Each cloud of rows lies close to a flat space through zero, with a little noise off it, and is much wider in some directions of that space than in others. After each cloud: how many dimensions does that space have?

[[ -2  -8  29 -11 -10  18  12  -6   4  28 -13  -3  -8  -3   5  11  24   0]
 [ 26 -12  57  38   3  40  -4 -29   3  -4 -85  29  28  -1 -19 -41 -52 -42]
 [ 27  11  31  23  -3  19 -23 -45  -2 -72  39  -5  70  13 -26 -20  -7 -14]
 [ 40 -19   3  -8  40  -8 -58 -31  -5 -11   1  -8  50  37 -23   6 -18  22]
 [ -3  30   5  -2 -41  59  21 -84  37  15 -44  41 -45 -29 -51 -33  32 -61]
 [ -8  16 -10  -9 -25  12  -6 -35  32  15  17  22  -7 -11 -20   8  17 -24]
 [ 15   1 -23  -9  -3 -45   2  -7 -32 -39  74  42 -22 -20  12 -15   6  47]
 [ 31  31  17  -2  -3 -13   8 -16  22  13  34  -8 -16  13  24  34  27  36]
 [  9  33   9 -21 -20   9  36  -8   2 -22  34   2   5 -16 -11  12  32  -3]
 [-42  -6 -13  -2   5  41  27  33 -35  21  -7  11   4   1 -21   5  17 -35]
 [ 14   3  10  13  26  -1 -10  -4 -22   4   0   0 -10  22   5  -7  -7   5]
 [-11  -5 -62 -13 -17 -23  24  -9  11   9  20  21 -85 -30  15 -22  33  39]
 [ 25 -11  18 -21  13 -43 -25  -3 -32 -36  29  -6  18  -1  10   4  -5  42]
 [ 18 -18  25   2  14 -19 -18  -3   3   6 -26 -22  -8   9  18 -20 -23   0]
 [ 62 -26   4  -1  42 -29  -8  14 -29 -33  34  18  54  19   7   5 -27  71]
 [  1   3  18  -8   5  -8  13   8 -44 -20  -4  16  -8 -13  -4 -22 -10 -14]
 [ 28   0 -31 -29  38 -24  12  34  -8   1  21 -32  11  26   5  15   4  35]
 [-12 -13 -14  10 -13 -27 -36 -12 -17 -52  17  12  12 -18   1  -8  -8  31]
 [ 19   4 -25  -8 -22 -45 -17 -35  33 -32  45   8 -29 -24  16 -13   7  44]
 [-17 -20 -27   4  14 -31 -23  25 -12  35 -23  15 -39   1  23  16 -14  35]
 [-41 -21 -11  -4  16  74  30  20 -15  84 -64   7 -19  17 -31   5  28 -50]
 [ 11  41  26 -36  17  21  53  17 -11  95  -4  -8 -61  23  11  54  60  -4]
 [ 28  23 -23 -13   5 -19 -22 -33  78  32  37 -46 -20  32  13  12  14   0]
 [ 12  20 -29 -20  -3 -51   7  -5  -5 -27  56   5 -51 -16  16 -29   3  14]]
	12

[[   3   13  -23  -31   63  -32  -22   59   20  -28   11   68   14    4
    36   81  -25  -20]
 [  14  -37   23   48  -21  -13   13   -1  -25   25  -31  -54    1  -29
   -27  -43   12   27]
 [  -3   13  -18  -16   27   -2  -24   36   16  -24   11   42    2   18
    19   36   -2  -27]
 [ -13   17  -16  -23   26   12  -12    9   21  -15   28   48   -4   16
    16   27  -11  -20]
 [  36    1   15    0   67  -52  -19   84   13  -21  -16   57   16  -13
    21   83    1    6]
 [  -2   -2    8    4  -18    3    4  -16    2    8    5   -6   -8   11
   -12  -21   -6   -7]
 [  37   -1   10   10   47  -39    5   62    3    6  -21   25   12  -22
    -4   36   -5   18]
 [  19  -12   11   24  -19  -24   21   17  -21   13  -20  -29    1  -25
   -20  -17   15   17]
 [  16  -44   40   56  -69    4   57  -69  -35   50  -38 -106    7  -37
   -49  -99   36   42]
 [   6    7   -5   -7   42  -25  -12   31    7  -21    2   60   11    6
    26   45  -13  -14]
 [  67  -58   56   69   -3  -75   25   47  -38   41  -59  -62   32  -67
   -50  -22   26   71]
 [  59  -32   28   48   25  -57    7   63  -16   16  -48   -8   34  -49
   -32   13   15   54]
 [  24  -31   33   41  -55   -3   32  -29  -20   42  -36  -71   17  -29
   -28  -67   14   35]
 [ -23   29  -27  -36   30   20  -22   -5   27  -35   34   48   -7   37
    28   46  -24  -33]
 [  14  -43   31   55  -71   11   37  -50  -35   54  -31 -112   12  -33
   -51  -98   16   26]
 [  12  -13   -5   17   52  -53  -15   60    5   -1    2   25    7  -15
     2   50  -11   15]
 [ -34   -1   15   -2  -45   37    9  -56  -11   22    4  -38  -14    3
    -1  -53   -2   -5]
 [ -45   58  -46  -60   34   40  -42    5   33  -50   52   95  -19   60
    52   82  -11  -62]
 [ -21   41  -39  -65   45   26  -50   34   46  -49   44   96  -22   44
    51   72  -27  -52]
 [  47  -21    2   32   47  -39   -4   58  -18    9  -17   15   22  -38
    -2   26   11   18]
 [  11   26  -14  -24   77  -26  -23   64   19  -38    3   73    7    2
    43   86  -11  -27]
 [  12    0   -2   -9    6    8   -2   19   -1   -8   -4   23    2    5
     6   12   -8   -3]
 [  10  -16    2    5   11  -10   -2   -6   -8    4   -6  -12    0  -13
    -3   -8   -2   12]
 [ -49   45  -49  -72   43   28  -53   11   33  -60   52  105   -6   60
    56   80  -33  -58]]
	2

[[-97 -52   9 -88 -39 -21 -22  18  17  62  -7  24 -25   2  -4 -52 -15  10]
 [-45 -39 -11 -73 -30   5 -11  12  29 -10 -12   5 -10  11 -26 -37  -1  30]
 [  1 -28  43  34 -23  57 -18 -41 -10 -14  19 -67  -7   3  30  27  52   7]
 [  3   8 -24 -18   7 -13  -2   3  35  48  40 -22 -19  18  38  -7 -25  12]
 [  2 -29 -15   1  43  14  -3   8  -3 -13  14  16  17   3 -16  17  20 -26]
 [  3  24  -3  -6  30 -10 -19  -6 -29   9   7  21 -33 -13  -7   4 -22   1]
 [-26  -4  35   1 -25  33  -3   3  -9 -28 -32  -4 -13   5 -24  12   8  13]
 [ 55   5 -18  47  -1  16  27  -4   8 -55  23 -12  18   6   7   4  40  22]
 [-28 -24 -11   3  50 -11  -7   3  14   4   5   1  -7   4   8  12 -31 -42]
 [ 58   2 -31  42 -37  10  53 -13  20 -55  -2 -48  46  10   5 -28  33  21]
 [  8  25  11   4  52   3 -44 -25   1  52  19   3 -40  -7  31  68 -41 -27]
 [-12 -11  16 -64 -43   4 -34   9 -41 -19 -35 -64  19  -6 -40 -49  -7  27]
 [-22 -11  -1 -80  11  -4 -24  12   0 -43 -76 -26  29  -4 -65 -31 -41 -22]
 [ 42  -4 -45  36  47 -16  44  10  14 -77 -20  31  50  -1 -28  -6  10 -36]
 [-18  17  33 -25  -8 -17 -51 -28 -32  13  11 -25 -55 -18  23 -13 -21  29]
 [ 27 -47 -38 -21  46  17  -5  -7  22 -59  -8 -22  52   2 -29   3  21 -35]
 [  2  -4  49  27 -15  50 -17 -45  16  33  52 -46 -27   9  63  35  53  10]
 [-19 -20 -25   7 -57   4  47   7  12  -1 -48  14  27   2 -31 -20  -9   4]
 [ 52  27 -36  11  58  27  23  -5   3 -92 -46 -26  26   4 -53   7 -24 -28]
 [ 22  32  52   2   5  17 -19  -4 -29 -16 -20  -3  13 -10 -11  19  28  -9]
 [ -8   7   5  -7 -29 -14  -8  -5   9  12  -4  -1 -19  -3  12  -3 -16  23]
 [-23  19  20 -15 -10   1 -29  -6  17  80  80  11 -75  14  61  12  10  46]
 [-16 -19   9   9  -9  -4  -3 -20  41  35  25 -20 -12   7  52  13  -3  -7]
 [-33   3  49  -4 -66  23 -30  -6 -25  12   5 -50 -49   7  16  -6  -2  59]]
	12

[[  3   8 -13 -11   3 -16 -14  -6 -12  11   2   5   8  -5  -3   8   1  -5]
 [  6   2   0 -12  -8 -34 -46  -3 -13   7  11  23 -27 -15 -17  23 -10 -10]
 [ 12  29 -28 -28  20 -24 -22  13  -7  26  14 -15 -45   4  -2 -16 -33   7]
 [ -4  -3  15   3   5  13  -9   3 -26   6   5  -8 -28  10 -17   8  -1   4]
 [-11  -6  23  17  -1  35   7   7 -10   8 -18 -27 -24   9 -20 -10   9   5]
 [ -7  -8  -4  34 -28   5   4 -14  64 -25 -26  22  68 -11  27 -22  15  -7]
 [ -4  -7   7  -6   6  13  -3  20 -16   8   1 -26  -3  -2  10 -10  -6  13]
 [  7  30 -46   6  14 -10  20 -14  28   3   4   5  38  13  12 -23  -8   1]
 [-23 -23  28 -18 -22 -20 -34 -13   0  -4  -8   1 -19 -28 -31  43  16 -29]
 [-20 -29  40   0 -14  18  15  -7  -7 -16  -8  -8 -19  -7 -23  32  25 -15]
 [ -2  23 -12   3  14  -1 -18  -1 -22  29   1 -24 -36   9 -36  -2  -6   1]
 [ -3  -8   8  -8 -16 -20 -20  -6  10  -2  -7  13  -3 -21  -7  14   7 -16]
 [-16  21 -14   0   4   1  -9 -20  29   7 -14  -8 -21  13 -18 -13  -7 -15]
 [-14 -34  45  -1  -7  23  31  -4 -33 -24   9   2 -16   3 -20  46  26  -6]
 [-17 -26  37  -2  -1  29  22   1 -27 -12   1 -12 -21   7 -12  26  17  -3]
 [  0  -1  -6   0  -1   4   8  -1  28 -11  -5   8  24   3  30 -20  -6   3]
 [ -6   8   2  -1  10  19  22  -4   8  -4  -2 -12 -27  20  -3 -11  -6   0]
 [ -9  14 -15  -1   0 -12  -5  -7  28   0   6 -10 -13   3 -15  -5 -11  -6]
 [ -4 -26  21  -3 -14   6  -3   5   9 -15  -9  10  21 -14  27   0   4  -1]
 [  2  16 -11 -15  14  -6 -12  -5 -19  16   3  -2 -25  11 -11   2  -7  -5]
 [  6   5 -13  12  -3   4 -13   7  24   2 -15   4  36  -1  33 -35  -8  12]
 [  0  -2   4   5  -8  -5 -17   1   8  -1  -1   5  -5  -5  -1  -2  -4   0]
 [ -2  18  -5  -9  10  -4 -17   1 -15  23   0 -19 -52   5 -31   1  -9  -4]
 [-19  -2  32  -4  -8  -7 -47 -13 -37  20  -1 -10 -84  -4 -78  43   7 -23]]
	9

[[ 24  -9   5   4   4   1   8  10 -14   3   7   8  -9 -19  -9  12  12   1]
 [  1  12   8 -21   8   2   7 -14 -15   8 -10   8  21  -1  28 -17   4   2]
 [ -9 -13 -13 -30  16  -6 -11 -11 -13   4  19 -12   5   0 -16  -6  -2  -2]
 [ 11  -9  -1 -18   8  -5  -2 -16 -36  -2  -3   0  -3 -14   1   5  -2  -8]
 [ -1  13   8 -16   7  -5   7 -22 -35   3 -16   3  20  -3  39 -14  -3  -2]
 [  4 -19   1  25  12 -29   6  32  -4  33  32   7 -24 -29 -16  23  12  -6]
 [  4  -6  16  19  10  22  -1   1  10   1   2  18   2  -2  18  -6  31   7]
 [  5   4  -2  -8  -6   0   0   2   2  -2 -10  -8  -1   1 -10   7 -13   0]
 [-18 -13  -5 -15  11  13 -25 -19  -4  -1   4 -19   2  14 -14  -4   2   0]
 [-15  -5  -1 -15   8  -5  -8 -15 -13  10   9  -2   2   7   1  -7   3  -1]
 [ -1 -11   8 -10  17  11  -9  -1   0  17   3  -1   3  -7  -3   3  13   0]
 [  2   7  10  18 -12  17  -1  12  32  -3 -22   3  -3   2   3   9  -3   1]
 [ 13 -13  10  49  -5   0   3  18   2  -4   7  13 -25 -15   1  21  16  -5]
 [  9 -28  -7  17  -5   2 -12  15  17  -7  21   4 -35 -10 -50  25   5  -5]
 [ -9  22  18  -2  -5  25  -4 -24   5  -8 -43  -1  22  15  42 -14  -3   3]
 [ -8 -51 -26 -15  20   9 -43  -2  -4  -4  39 -38 -24  -3 -76  22   2  -9]
 [ 10   1  -2  -1  -8  -6   5   3   4  -9  -5   8  -7  -9  -5   5 -10  -6]
 [-18   4  11 -20  15  27 -18 -26  -1   8 -16 -11  22  19  17 -16   9   8]
 [-10   1   1   5   1   7  -9 -10  -1  -5  -3  -5   5  10   9  -7   4   2]
 [ -5  -6  -9  -3  -2 -19   2  -3 -17   0  23   2 -12   4 -14   0  -1  -1]
 [  3 -11 -22 -30  13 -15  -4   1 -22   2  20 -24   8  -7 -24   1 -12  -4]
 [-14 -14  -3 -26  31 -10  -6  -7 -20  27  23  -7  14  -8   6 -11  14   0]
 [  0  -5   6  11   0  13 -11 -11  -5 -16 -12  -1  -1   0  13   2   3  -5]
 [  3 -35 -12 -11   7  22 -32  -6   3 -11  15 -21 -22   1 -57  20   4  -2]]
	9
